Every row belongs to one group in each of 4 separate groupings. Each group adds its own fixed numbers to the row, and there is some noise. The rows also spread widely along 13 directions, which tell nothing about the answers.
In the rows, zero is written as 128.
Known rows, each followed by its group in each grouping:
[151 110 139 130 143  73 152 133 127 125  97 112 162 139 141  98 134 119
 149 124 100 125 105 150  93 134 131 130 163 154 114 154 142 164 137 170
 115 113 107  66 121 130 128 119]
(3) dutis X ved
[143 127 145  69 131 108 163  98 164 160 100 116 146 163  93  96 172 113
 120 141  74 117 123 118 165 140 169 142 148 106 155 116 142 177 152  93
  88 167 104 100 105 169 148 124]
(3) Biket W dabis
[156 139 104 174 180 140 176 160 101 175 181 108 129  46 171 135 115 154
 102 133 114 113 153 111  91 149  99 128 133 131  93 164 171 153 131 175
 176 196 101 133  96 139  94 134]
(2) Biket H fusu
[135 122 165 183 149 103 132 101 145  93 156 152 132  97 144 117 150 152
 128 140  92 137 164 129 154 111 146 135 119 135 166 157 170 153 192 134
 139 160 104 108 130  86  71  84]
(2) dutis X ved
[182 142 109  83 187  82 195 113 133 157 153  78 150 107 126  88 187 114
 128 111 107 146  79  92 106 194 145 170 167 137 105 124 127 145 127 102
 126 157  72  83 104 189 196 170]
(0) tunup U libom
[132 127 128 151 195 117 148 124 120 169 167 135 128 110  92 106 134 143
 101 138 127 156 119 104 141 129 131 124 106  78  95 152 164 172 133 100
 146 169  89 158  97 148 139 145]
(0) tole H fusu
[150 128 167 135 135  74 151 122 150  89 112 139 137 141 147 113 152 120
 157 126  98 127 117 136 133 139 135 141 154 159 140 132 126 119 163 135
 107 139 117  82 129 101 121 103]
(1) tole U dabis
[132 154 170 119 156  96  96 119 132 164 141 153 133 140 112 181 120 165
 153 111 147 134  97  39 120 145 163 115 113 112 120 156 116 108 133 118
 150 152 130 141 121 187 142 137]
(1) tunup W libom
[132 149 161 123 153 116 132 125 141 147 135 152 124 129 128 146 128 128
 146 131 109 121 139  92 130 130 160 125 125 123 125 143 141 140 137 147
 142 161 125 134 126 146 127 115]
(2) gudi V fusu
[136 165 146 108 140 132 177 141 160 159  85 126 146 136 184 141 147  90
 114 154  88  69 177 105 114 118 154 111 125 167 117 120 128 133 135 127
  94 196 144 102 114 158  96  73]
(2) gudi V fusu
[122 122 125 164 156 114 160 144 108 145 111 110 129 104 130 156  97 188
 104 142 102 101 115  93 134 137 101 114 141 142  93 161 148 116 142 131
 150 150  84 128 115 159 135 122]
(0) tunup X fusu
[148  81 107  92  88  96 133 150 100 100 134 141 126 157 157 125 136 104
 179 116 135 121  83 153  81 132 132 145 170 129 125 123 100 178 109 139
 100  86 152  61 144 144 116 146]
(2) tunup X ved
[135 139 159 156 169  75 150 114 149 155  93 131 165 133 144 134 128 138
 113 139 113 126 126  87  88 118 153 113 118 135 109 154 147 137 140 135
 115 157 117  96 121 145 123  92]
(0) tole U fusu
[112 114 108 134  85 125 150 121 137  86 132 145 127 160  93 144 153 171
 132 123  65 106 104 126 159 127 138 151 155 114 181 137 136 150 155 147
 142 130 123  93 139 125 127 128]
(2) tole U libom
[131 153 155 103 111 111  90 139 139 117 163 170 120 173 102 138 129 124
 207 107 121 122 106 113 136 118 169 119 136 108 151 141 101 143 130 158
 152 126 151 138 123 120 107 125]
(2) gudi V dabis
[132 111 111 151 137 117 142 158 110 143 122 135 142 146 137 141 128 122
 119 128 165 130 103 119  88 105 124 102  99 101  87 146 120 174 113 106
 111 129 144 108 114 155 123 146]
(2) tole W fusu
[130 121 181 178 150 107 109 102 118  97 161 179 102 117 148 196 128 147
 130 114 151 166 130  88 117 111 149 140  84 117 125 149 155 128 165 117
 141 142 136 128 147 118 114 119]
(2) gudi H dabis
[129 124 117 101 138 131 114 130 139 152 145 148 136 160  75 120 159 135
 122 126 119 140 109 103 142 124 149 122 106  75 134 138 125 185 126  84
 122 128 125 127 108 164 137 147]
(2) gudi H fusu
[125 136 119 142 112 156 150 121 115 125 125 140 121 153 107 181 154 119
 104 112 112 105 111 136 147 101 154 158 104  99 159 131 144 162 145 121
 130 156 154 131 123 156 141 154]
(3) dutis U ved
[120  83  69 128 104 103 123 137  91 122 219 158 113 113 156 119 154 178
 147 143 111 128 101  93 114 118 132 133 158  91 143 151 121 183 145 119
 160 158 128  91 108 122  44  98]
(1) dutis W libom
[168 148 111 153  66 149 129 142 131  86 102 129 160 148 100 181 156 151
 111  98 117 101  87 118 135 139 120 152 114 153 185 134 105 125 143 124
 124 105 154  87 131 155 170 179]
(1) dutis V ved
[128  93 181 128 161  98 155  95 119 121 132 155 100 123 151 147 143 124
 134 143 121 151 130 113 153 140 148 149 142 127 118 133 165 150 162 106
 109 162 110 117 140 137 132 118]
(1) dutis W libom
[150 122 144 152 140 113 135 135 128 115 133 135 134 127 143 121 136 116
 144 119 128 131 128 152 114 119 135 134 127 128 129 144 141 161 145 145
 129 129 128 101 126 120 109 136]
(2) Biket X ved
[143 115 106 107 153 119 190 150  91 174 142 113 118  96 195 165 132 113
 126 143 117  95 119 109  78 154 125 147 170 138  92 133 146 157 110 155
 125 176 136  99 129 173 117 124]
(2) dutis U fusu
[145 104 109 163 121 135 163 147  96 140  63 125 153 128 139 148 112 152
  76 137 130 114 112 146  89 123  98 103 115 145  96 158 147 165 118 124
 104 129 114  97 116 149 156 150]
(0) tunup V libom
[153  64 132 140  82  71 133  82 151  68 105 149 161 131 132  86 185 176
  95 155  83 154 118 114 142 124 138 138 131 143 187 135 137 173 194  54
  69 112  92  11 136 115  97  84]
(1) tunup W ved
[123 120 161 144 123 123 152 123 129 147  45 131 153 159 111 151 105 139
 100 134  84 105 144 157 114 103 137 113 126 144 121 158 167 166 134 176
 107 135 114  98 123 144 142 116]
(3) tunup H ved
[136 158 131 171 121 117 144 134 157 108 145 136 154 135 143 103 162 134
 141 133  84 103 159 135 137  93 157 112 113 150 161 149 130 152 170 141
 144 169 128  96 101  92  57  72]
(2) dutis V ved
[130 176 117 162 119 147 153 161 146 146  69  98 165 175 100 187 113 146
 109  83 110  87  96 133 102  75 140 123  96 128 110 157 118 128 122 185
 156 130 154 114  99 165 166 152]
(1) Biket X dabis
[157 146 146 182 153 101 169 135 156 111 118 109 159 102 155 106 146 141
 115 119  90 120 151 135 117 122 126 125 114 180 122 152 144 130 168 140
 136 163  98  79 101 111 111 103]
(1) tunup H fusu
[126 109 137 168 171 111 141 149  85 119 181 145  85 124 163 159 125 120
 163 107 169 148  96 139 108 123 129 141 125 109  80 145 141 141 134 135
 161 142 129 138 123 122 116 157]
(2) Biket U libom
[166 196 162 153 144 117  79 176 143 110 157 141 147 173 106 158 133  91
 218  61 175 121  86 123 101 133 155 123  98 137 130 146  75 112 122 160
 163 102 175 140 112 138 154 191]
(2) gudi U fusu
[137 148 134 152 145 151 126 173  88 138 172 139 101 127 117 181 104 127
 171 102 147 109 110 132 138 154 107 135 141 127 115 149 130 129 117 174
 173 134 141 168 122 148 137 190]
(2) dutis H ved
[157 137 177 125 146 123 126 123 138 176  67 127 161 118 103 150 110 153
 103 155 107 112 143  98 136 175 118 107 144 140 141 153 161 142 140 139
 102 145  98 117 131 177 154 144]
(2) Biket W ved

New rows. What belongs after each?
[132 138 140 123 103 160 119 130 157  84 137 157 118 164  87 127 164 109
 137 120 103 108 142 155 194 107 149 141 100 103 186 116 120 166 163  86
 118 137 151 138 124 125 120 144]
(2) gudi X fusu
[124 131 156 149  85 151  55 120 128  88 180 192 116 160  48 163 132 171
 171 108 112 132 117 125 193 128 143 136 116  86 217 154 133 159 163 138
 163 109 150 160 138 111 109 160]
(2) dutis H ved
[171 143 170 202 133 150 138 129 103 111 126 147 125  77 148 213 100 147
 100  98 136 128 135 130 105 140 107 160 107 153 143 156 175 121 150 197
 154 146 140 125 142 133 157 184]
(1) Biket H ved
[171 199 126  99 173 122 169 169 148 152 166  88 140 113 161 115 169  67
 170 110 123  74 123 103 143 176 132 144 150 165 116 111  94 102 136 108
 135 189 134 140  90 178 128 148]
(3) dutis X fusu
[137 131 126 146 174 125 144 132 119 127 222 149  97  87 106 102 143 143
 135 125 115 148 125 117 177 144 122 150 127  88 129 141 155 153 153 119
 171 177  96 167 101 116 112 151]
(1) tole H fusu
[154 167 115 168 125 147 123 168 132 118 121 125 159 159  84 149 145 122
 118  95 157 112  94 128 133 114 120 116  81 116 134 143  97 137 127 114
 136 122 150 127  95 157 159 192]
(1) tole W ved
[143 119 129 148 175 107 153 131 144 143 124 117 152 127 100  77 179 138
  97 150 127 153 112 115 168 143 124 108 100 124 107 145 140 162 158  29
 104 141  72 117  94 138 139 128]
(2) dutis V fusu
[151 100 171 125 156  94 162 124 102 123 105 140 110 101 151 151 125 130
 129 152 123 126 114 113 139 199  96 148 180 154 115 131 161 115 140 127
  93 132  92 108 163 153 160 149]
(2) tole U ved
[114 128 242  98 200  71 150  76 165 154  74 149 116 155 120 143 130 126
 136 158  86 147 154  78 168 160 170 126 149 151 104 129 172 113 162 114
  87 153  75 114 151 167 155  85]
(2) gudi H ved
[120  68 175 147 125  85 105  98 104  85 129 177  94 153 113 147 133 149
 148 134 131 160  91 132 168 134 135 150 137 107 143 135 154 149 172  89
 106 104 106 109 149 116 127 136]
(3) Biket U ved
[128 128 149 112 132 109 140 135 143 123 115 138 126 158 129 121 150 121
 145 133 101 106 124 136 162 121 151 130 129 134 136 127 120 139 151  94
 110 157 126 113 114 138 114 111]
(1) tunup U fusu
[162 132 177  89 130  88  71 109 142 173 149 166 148 109 111 157 120 170
 160 141 124 131 117  31 118 199 147 122 156 112 171 152 135 137 137 131
 125 140 127 124 143 182 126 133]
(2) Biket W fusu
[159 133 136 130 151 102 133 111 125 143 175 128 141  93 108 130 149 154
 135 118 117 143 103  71 131 167 139 152 142 113 149 149 150 153 154 122
 147 154 102 119 114 161 148 155]
(3) dutis W fusu
[158 168 138 132 134 120 160 127 147 112 153 113 127 130 132 161 166 125
 145 103 106 108 109 101 145 148 148 163 135 141 154 121 122 104 161 123
 144 161 128 112 121 148 141 145]
(2) Biket U dabis
[169 141 108 106  97 146 154 160 136 107  91 111 148 162 135 144 167  80
 115 104 139  92 100 153 127 127 126 148 109 147 139 105  85 141 124  77
  84 123 164  85 119 177 159 179]
(1) tunup X ved
[142 189 122 119 124 178 158 161 153 142 122 118 145 173 100 114 167  65
 142 111 104  78 147 180 165  99 159 124 103 126 152 121 113 167 128 130
 131 172 159 146  89 139 124 151]
(2) dutis V ved
[151 124 133 104 136 153 197  97 117 146 138 132 101  94 181 218 167 100
  67 129 131 120 133  63 115 146 155 189 104 125 121  94 156 136 135  65
  91 192 149 109 152 214 169 154]
(2) tunup H fusu
[124 147 111 141 106 120 110 133 132 133 144 137 148 156  88 165 134 185
 142 122  93  98  92  74 142 128 142 130 134 112 174 152 112 131 149 127
 160 139 138 125 115 152 113 123]
(0) dutis U fusu
[139 124 126 129 124  93 149 117 133 101 150 130 130 155 132 135 171 129
 155 109 102 130  89 119 132 122 160 165 147 133 148 128 118 142 152 127
 134 133 129  78 125 134 127 124]
(1) dutis U ved
[113 128 173 174 161 131 168 126 125 122  99 129 108 144 139 206 127 133
 110 127 131 121 126  98 159 126 126 138 100 155  95 130 151 102 159  94
 118 150 120 135 142 160 158 135]
(2) dutis H fusu
[139 151 121 162 105 135 159 132 129  95 149 123 116 109 155 184 128 160
 126 108  90  91 121 107 136 114 130 162 136 143 156 137 134 107 165 170
 167 165 140 110 125 128 112 126]
(1) Biket X dabis
[164 173 177 118 168 119 150 107 138 140 121 129 126 109 137 175 162 112
 106 128 117 110 131  70 152 178 147 159 127 147 144 120 144  96 159  97
 110 180 114 128 130 190 166 147]
(3) gudi U ved
[117 101 146  57 165 110 176  96 140 171 152 148  95 113 182 112 158  91
 118 168  84 113 163 109 147 113 181 153 150  98 115 108 157 179 138  86
  96 218 125 122 124 163  80  67]
(1) tunup X fusu
[160 200 166  96 143 186  95 153 140 120 196 164  93 136  91 129 137  57
 192 109 130  82 162 162 212 150 146 146 128 103 188 109 108 139 142 135
 154 179 166 223 107 133 116 186]
(0) gudi X ved
[105 112 183 106 147 134 180 113 126 142  87 131  85 158 114 166 116 123
 132 152  89 108 136 132 199 138 136 141 160 125 109 113 165 134 151 122
 105 163 101 147 138 158 154 128]
(2) Biket W dabis
[169 147 132 145 146 125 104 146 140 142 168 162 156 115 134 111 157  98
 130 122 163 142 140 121  94 127 137 114  81 102 139 143 125 178 129  99
 116 152 158 128 106 127  98 144]
(2) tole H fusu
[158 109 150 148 154 127 123 157  82 125 137 143 105  95 108 133 101 155
 137 126 155 139  93 142 163 175  78 113 141 132  98 159 139 128 130 121
 138 124  85 164 116 129 157 184]
(1) tunup V dabis
[142 135 116 167 119 102 150 151 140 106 132 119 151 143 177 120 142 114
 152 111 114 106 127 151  79  86 147 129 127 149 125 144 117 156 143 165
 137 132 146  61 112 111  75 101]
(2) Biket X ved
[133  97 107 111 115 130 175 162 108 120  71 103 129 149 125 107 142 121
 108 152  99  81 112 172 169 143  87 123 157 148 113 120 125 149 137  78
  80 126  97  98 112 157 136 144]
(3) tunup X ved
[158 125 183 119 167  79 134 112 123 144 132 144 131 138 154 162 145  95
 155 116 164 155 101  86 101 145 163 145 127 135 100 130 131 135 132 114
 104 136 137 100 136 173 155 142]
(1) dutis W ved
[125 155 100 144  88 176  98 163 126 156 122 166 155 148 127 162 131 137
 104 129 132  74 155 124 104  75 148  81  67  98 156 158 110 177 116 117
 133 171 183 143 100 139  66 114]
(2) tunup V libom
[109 138 160 128 132 168 154 141 109 127 101 142  88 170 105 202 123 102
 139 125 118  86 126 152 185 129 137 146 133 124 135 119 142 129 137 134
 124 152 150 166 141 159 156 164]
(2) dutis U ved
[122 134 167  92 138  97 112 116 120 145 165 163 103 147  98 168 109 145
 186 116 121 130  91  74 141 146 160 142 163  89 133 138 128 130 124 171
 154 146 135 152 137 161 141 142]
(1) tole W dabis
[136 162 149 155 158 139 143 199 112 143  89 121 128 154 157 135 115  91
 141 136 161  79 136 163 147 118 104  79 104 172  67 136  96 103 119  98
 112 159 133 149  89 142 107 135]
(1) tunup V ved
[140 130 110 120 141 114 159 111 131 103 203 130 106 155 112 137 184 109
 151  64 134 170  70 119 120 101 183 187 101  91 120 122 115 164 134 107
 158 138 135 101 112 153 170 182]
(1) tunup H libom
[146 120 134 139 110 114 166 142 121 120 111 119 129 130 178 184 126 128
 139 123 125 101 114  98  91 142 127 146 145 163 117 122 125 126 137 139
 109 140 147  73 142 166 136 135]
(2) Biket W fusu
[116 115 147 110 144  85 110 100 132 169 143 160 135 122 126 145 125 180
 128 142  94 129 120  65 112 118 173 125 133  91 139 162 148 159 140 132
 141 167 120 112 123 156  95  80]
(1) tunup U fusu
[147 114 136 144 105 103 159 117 130 111  56 135 161 163 140 158 144 111
  98 117 116 123 101 148  81 100 142 139 112 129 131 138 143 165 133 135
  78 124 154  68 137 138 156 133]
(3) tole U dabis
[166 137 159 171 159  52  82 113 158 123 163 158 178 102 140  76 163 161
 140 129 121 159 133 101  98 114 165 102 100 129 159 180 129 153 171 112
 137 148 104  75  99  91  55  71]
(1) tunup U ved
[144 149 177 136 185 135 166 142 135 123 150 125  96 107 146 133 148 101
 140 139 127 109 157 126 203 173 114 133 125 165 107 111 137 100 165  63
 115 182  95 161 117 144 129 142]
(2) tunup H fusu
[126 192 125 161 135 120 141 136 167  96 164 119 141 145 123 142 166 146
 149  99  84  98 130  88 145  99 166 138 109 137 157 141 107 108 170 144
 177 156 129 103 107 136  96  99]
(2) gudi X ved
[156 178 139 129 149 126 132  92 162 169 149 141 163 101 116 140 152 155
  88 130  76 122 158  65 106 119 171 133 104 107 173 155 157 160 153 151
 147 197 125 118 104 149 108  95]
(0) gudi H dabis
[143 132 159 152 165 108 131 100 113 134 188 150 100  94 142 166 137 153
 127 133 142 150 118  60 144 142 145 148 120 106 128 135 148 123 168  94
 148 181 110 148 124 145 114 129]
(0) Biket W dabis
[173 148 141 114 133 160 149 132 115 154 134 140 127  78 155 153 151 109
  96 158 126  87 164 111 159 174 106 131 133 138 161 123 149 143 155  87
  96 205 133 151 115 159 110 141]
(3) dutis W dabis
[150 145 175 143 185 122 159 117 140 100 142 130 102 136 136 144 168  78
 132  94 163 153 114 140 168 122 154 160  83 131  99 114 131 119 159  60
 116 157 123 144 120 148 176 171]
(1) tunup X libom
[155 137 166 139 181 119 152 128 134 143 115 132 133 123 161 146 162  84
 113 127 166 137 133 118 126 142 134 129  96 137  99 129 141 137 144  70
  96 158 127 132 125 158 143 143]
(2) dutis X libom
[128  98 120  74 113 140 130 140 105 155 123 152 120 166 104 116 141  99
 155 148 103 103 120 175 146 132 143 131 167  88 151 133 137 209 112 140
 106 135 146 125 128 143 110 141]
(2) dutis U ved
[138 175 126  95 197 109 174 132 140 184 168 103 119 149 139 125 167  86
 143 119 127 116 103  92 131 125 176 145 127 103  87 115 114 132 131  89
 139 200 123 145  84 176 126 125]
(0) Biket U dabis
[167 132 183 183 134 120 126 125 127 109  87 146 143 108 142 160 111 154
 102 144 125 123 147 125 141 156  93 117 117 175 146 146 154 109 176 113
 102 140 112 118 130 114 124 130]
(0) Biket H dabis
[204 122 140 106 145 139 159 106 100 103 221 165  93  59 164  84 182  32
 147 110 149 157 135 183 127 161 142 200 139 102 159 105 168 203 133 138
 112 178 142 137 129 112 144 202]
(3) tole V ved
[150 121 121 144 150 125 160 163  99 172 109 128 132 105 186 152 120 125
  99 153 154 107 126 115  89 135 106  98 121 139  72 147 135 142 117 110
 107 165 124 118 110 152  99 121]
(2) Biket V dabis
[146 160 157 145 145 115 150 133 139 120 134 116 134 138 126 157 144 123
 148 108 129 117 121 104 131 132 153 134 117 147 127 134 122 119 148 127
 137 146 122 109 120 160 142 147]
(2) tunup W ved
[119 119 121  81 129 116 208 126 141 147  54  92 133 175 136 165 157 120
  97 141  75  90 102 100 125 141 143 150 157 147 103 105 128 136 125 104
  82 140 116  65 137 205 183 126]
(2) gudi U fusu
[145 132 167 175 166 113 138 121 126 130 106 138 143 114 138 173 145 154
  95 135 137 131 126  95 136 155 119 122 106 148 126 156 157 114 165  91
 116 150 108 123 131 147 142 130]
(2) dutis U libom
[161 115 163 159 157 113 180 109 114  75 154 118 102 133 119 126 143  86
 174  88 135 170  92 181 149 128 140 181 141 137 116 121 154 163 157 156
 139 122 111 120 129 105 189 189]
(0) dutis W dabis
[157 146 115 142 125 116 126 119 163 136 130 144 180 121 105  94 173 149
  89 129  92 124 135 117 118 117 147 121 102 103 180 157 140 174 154 118
 129 165 129  95  97 122 104 112]
(1) tole U libom
[156 147 108 111 117 167 125 126 130 153 185 155 133  89  99 157 156 149
  89 134 112 108 136  71 149 166 126 150 113  86 188 131 143 155 135 100
 136 178 140 153 122 175 129 168]
(2) tole H fusu
[142  75 120 159 109 118 146 117  92 106 122 167 121  86 183 166 129 144
  73 150 133 131 128 122  92 114 110 147 125 114 135 143 164 168 142 124
  96 144 142  84 152 133  97 119]
(1) tole X ved
[159 142 157 114 168 127 156 159  92 150 150 126 101  81 175 161 104 117
 161 128 142  94 133 112 131 193 101 131 172 166  93 136 135 103 125 156
 143 182 117 149 122 165 135 162]
(1) tunup W libom
[146 123 177  78 152 124 191 105 144 158  96 130 121 117 158 108 133  76
 141 148  72 108 175 160 128 134 168 150 164 147 125 118 174 179 130 168
 100 188 118 111 132 141 139 107]
(2) tunup V fusu
[137 101 152 190 132  90 138 139 117 107  80 139 149 128 192 150 105 135
 125 150 135 113 136 133  85 104 110 108 122 172 103 154 142 137 154 132
 101 130 140  83 133 108  84  82]
(0) dutis X fusu
[112 101 143 101 162 132 190 130  80 166 130 132  77  98 186 194 109 118
 119 164 111  93 139 102 136 154 119 151 181 131  86 122 168 131 122 147
 119 184 120 140 152 184 119 118]
(2) dutis X ved
[158 125 116 106 159 104 117 129 116 152 221 154 120  70 155  70 155 121
 150 147 113 122 150 121 131 138 145 130 146  95 146 146 140 182 145 115
 145 190 110 135  96 122  41  98]
(3) tunup X ved
[100 107  76 149 126 109 127 160 106 140 171 132 121 160 127 149 142 173
 138 123 135 123  71  90 113  94 141 118 118  83 102 149 105 154 129  94
 159 130 131 108 104 149  86 119]
(2) Biket U fusu
[146 127 134 153 145 141 128 142 107 110 151 144 113 139 109 132 132 113
 137 116 152 134 118 150 141 127 122 127 112 110 121 137 134 168 139 116
 136 133 127 144 111 131 145 177]
(0) gudi W libom
[128 103 169  98 124 126  95 111 114 127 117 175 103 172  76 178 141 132
 130 124 149 141  88 109 180 141 153 142 111  83 152 127 126 145 135  59
  95 116 139 145 145 175 165 173]
(1) tunup U ved
[121 144  96 145 172  97 142 152 119 184 160 101 148 140  91 108 111 181
 142 121  93 127  88  94 108 123 132 109 151 102  88 173 135 155 119 178
 188 142  80 120  80 157 118 128]
(0) Biket H ved
[101 140 140 117 133 166 170 193 117 162  35 119 117 181 136 183  88  93
 119 152 129  43 136 152 154 128  94  92 136 144  73 119 115 114  99 124
  87 150 156 162 126 186 146 146]
(2) tole X fusu
[115 101 168  79 157  72 159 118 133 167  94 149 122 142 157  97 127 113
 141 183  96 108 137 100 140 151 142 106 174 135  89 125 147 143 132 106
  75 173  99 115 124 152 102  70]
(3) tole V fusu
[123 104 131 115 133  88 113 127 132 129 160 146 120 145 123 138 142 159
 157 132 127 137  87  73 140 140 142 133 141 102 125 134 116 136 146  86
 127 122 117 110 131 159 112 119]
(2) Biket X fusu
[127 106 140 110 124 115 104 115 101 138 156 158  99 138  86 187 118 179
 145 127 125 131  68  65 161 175 130 157 158  88 152 132 132 126 141 104
 138 127 121 150 146 179 161 171]
(0) Biket U fusu
[157 104 180 117 171  86 110 111 108 128 177 168 102  98 132  99 121 125
 173 147 123 159 136 125 144 181 122 137 171 127 130 141 159 158 150 144
 127 139  93 136 133 115 111 133]
(0) gudi H ved
[132 148 117 130 142 102 137 106 145 135 172 127 142 134 107 117 165 157
 127 125  87 121 113  83 141 114 176 141 123 105 160 142 126 148 160 103
 151 171 106 106 101 146 101 102]
(0) tunup U ved
[160 148 129  91 187 109 154 131 132 207 113 100 160 109  92 124 140 144
  94 132 104 129 105  70 110 183 123 126 141 114  95 148 151 152 113 128
 125 156  80 119 100 212 188 163]
(3) gudi H fusu
[138 126 178  94 132 105 130 140 150 164  71 132 151 157 109 110 105 140
 156 152  74 101 144 142 141 164 121 101 180 150 135 148 147 152 136 173
 105 132 102 111 123 130 123 108]
(2) Biket H dabis
[117 146  85 113 154 133 187 182 106 164 163  95 102 144 158 131 135 120
 141 129 103  78 109 120 138 130 119 131 160 135  71 122 106 120 116 129
 155 179 114 121  85 172  94 126]
(1) Biket H ved
[141 152 126 191 150 106 119 147 128 108 175 128 133 123 134 150 142 145
 141  91 155 134  95  97 114 102 139 132  85 118 116 151 118 123 158 110
 165 138 134 126  99 136 114 146]
(3) Biket X fusu
[132 146 137 138 131 140 125 126 129 120 169 149 119 135  98 143 152 140
 148 119 105 120 124 129 168 121 150 140 127 102 169 145 139 154 157 133
 156 157 134 149 117 116 107 132]
(2) dutis U dabis
[165  97 116  71 136  24  84 112 153 144 184 159 177 128 126  12 175 133
 182 143 108 166  95 100  78 142 162 110 166  82 152 157 111 210 136 119
 108 121 108  63 101 107  53  72]
(3) tole X dabis
[141 102 138 109 132 107 142 117  63 106 232 160  57  86 181 185 133 124
 180 118 150 130  96  77 130 166 139 183 169 114 122 115 132 125 139 126
 150 167 133 131 148 165 113 159]
(3) tunup W ved
[181 141 157 134 163 113 114 133 122 163 111 133 160  84 131 154 122 142
 100 123 150 126 119  89  98 167 118 120 115 134 121 159 140 127 128 123
 118 142 117 120 123 180 153 159]
(1) tunup X ved
[135 116 119 112 132 114 140 171 112 130 131 125 116 142 156 136 134 131
 153 139 136  96 105 116 140 169  93 116 161 141 102 127 103 118 133  91
 114 131 120 118 119 158 112 140]
(2) Biket X libom
[131 124 139 127 139  88  67 103 154 147 180 173 149 152  91  96 172 159
 139 139 117 154 119  87 141 104 184 109  97  64 175 158 126 182 162  72
 134 147 124 114 106 125  56  87]
(2) Biket U ved
[127 126 183 116 187 128 117 123 118 175 159 153  99 112  80 125 104 147
 150 146 109 136 141 121 186 167 127 123 154  97 123 156 176 150 140 150
 154 160  81 184 120 145 127 148]
(2) Biket H ved
[124 128 184 165 166  69 131 108 130  99 181 139 107 138 122 163 120 148
 206  81 144 174  88  83 112 115 180 153 126 126 100 151 136 123 152 163
 178 122 113 111 139 133 156 143]
(2) tunup W fusu
[108  80 122 184 149 163 170 149  64 143 119 134  90  74 134 166  80 185
  71 160 115 110 141 150 158 120  78 117 132 117  90 166 187 164 141 140
 149 172  87 155 117 135 121 145]
(1) tunup W fusu
[134 150 149 123  83 148 123 114 147  79 181 176 106 106 129 139 140 129
 162 132  60  71 168 130 194 134 142 165 156 124 229 119 145 136 179 161
 145 188 155 151 137 101  76 112]
(3) tole X fusu
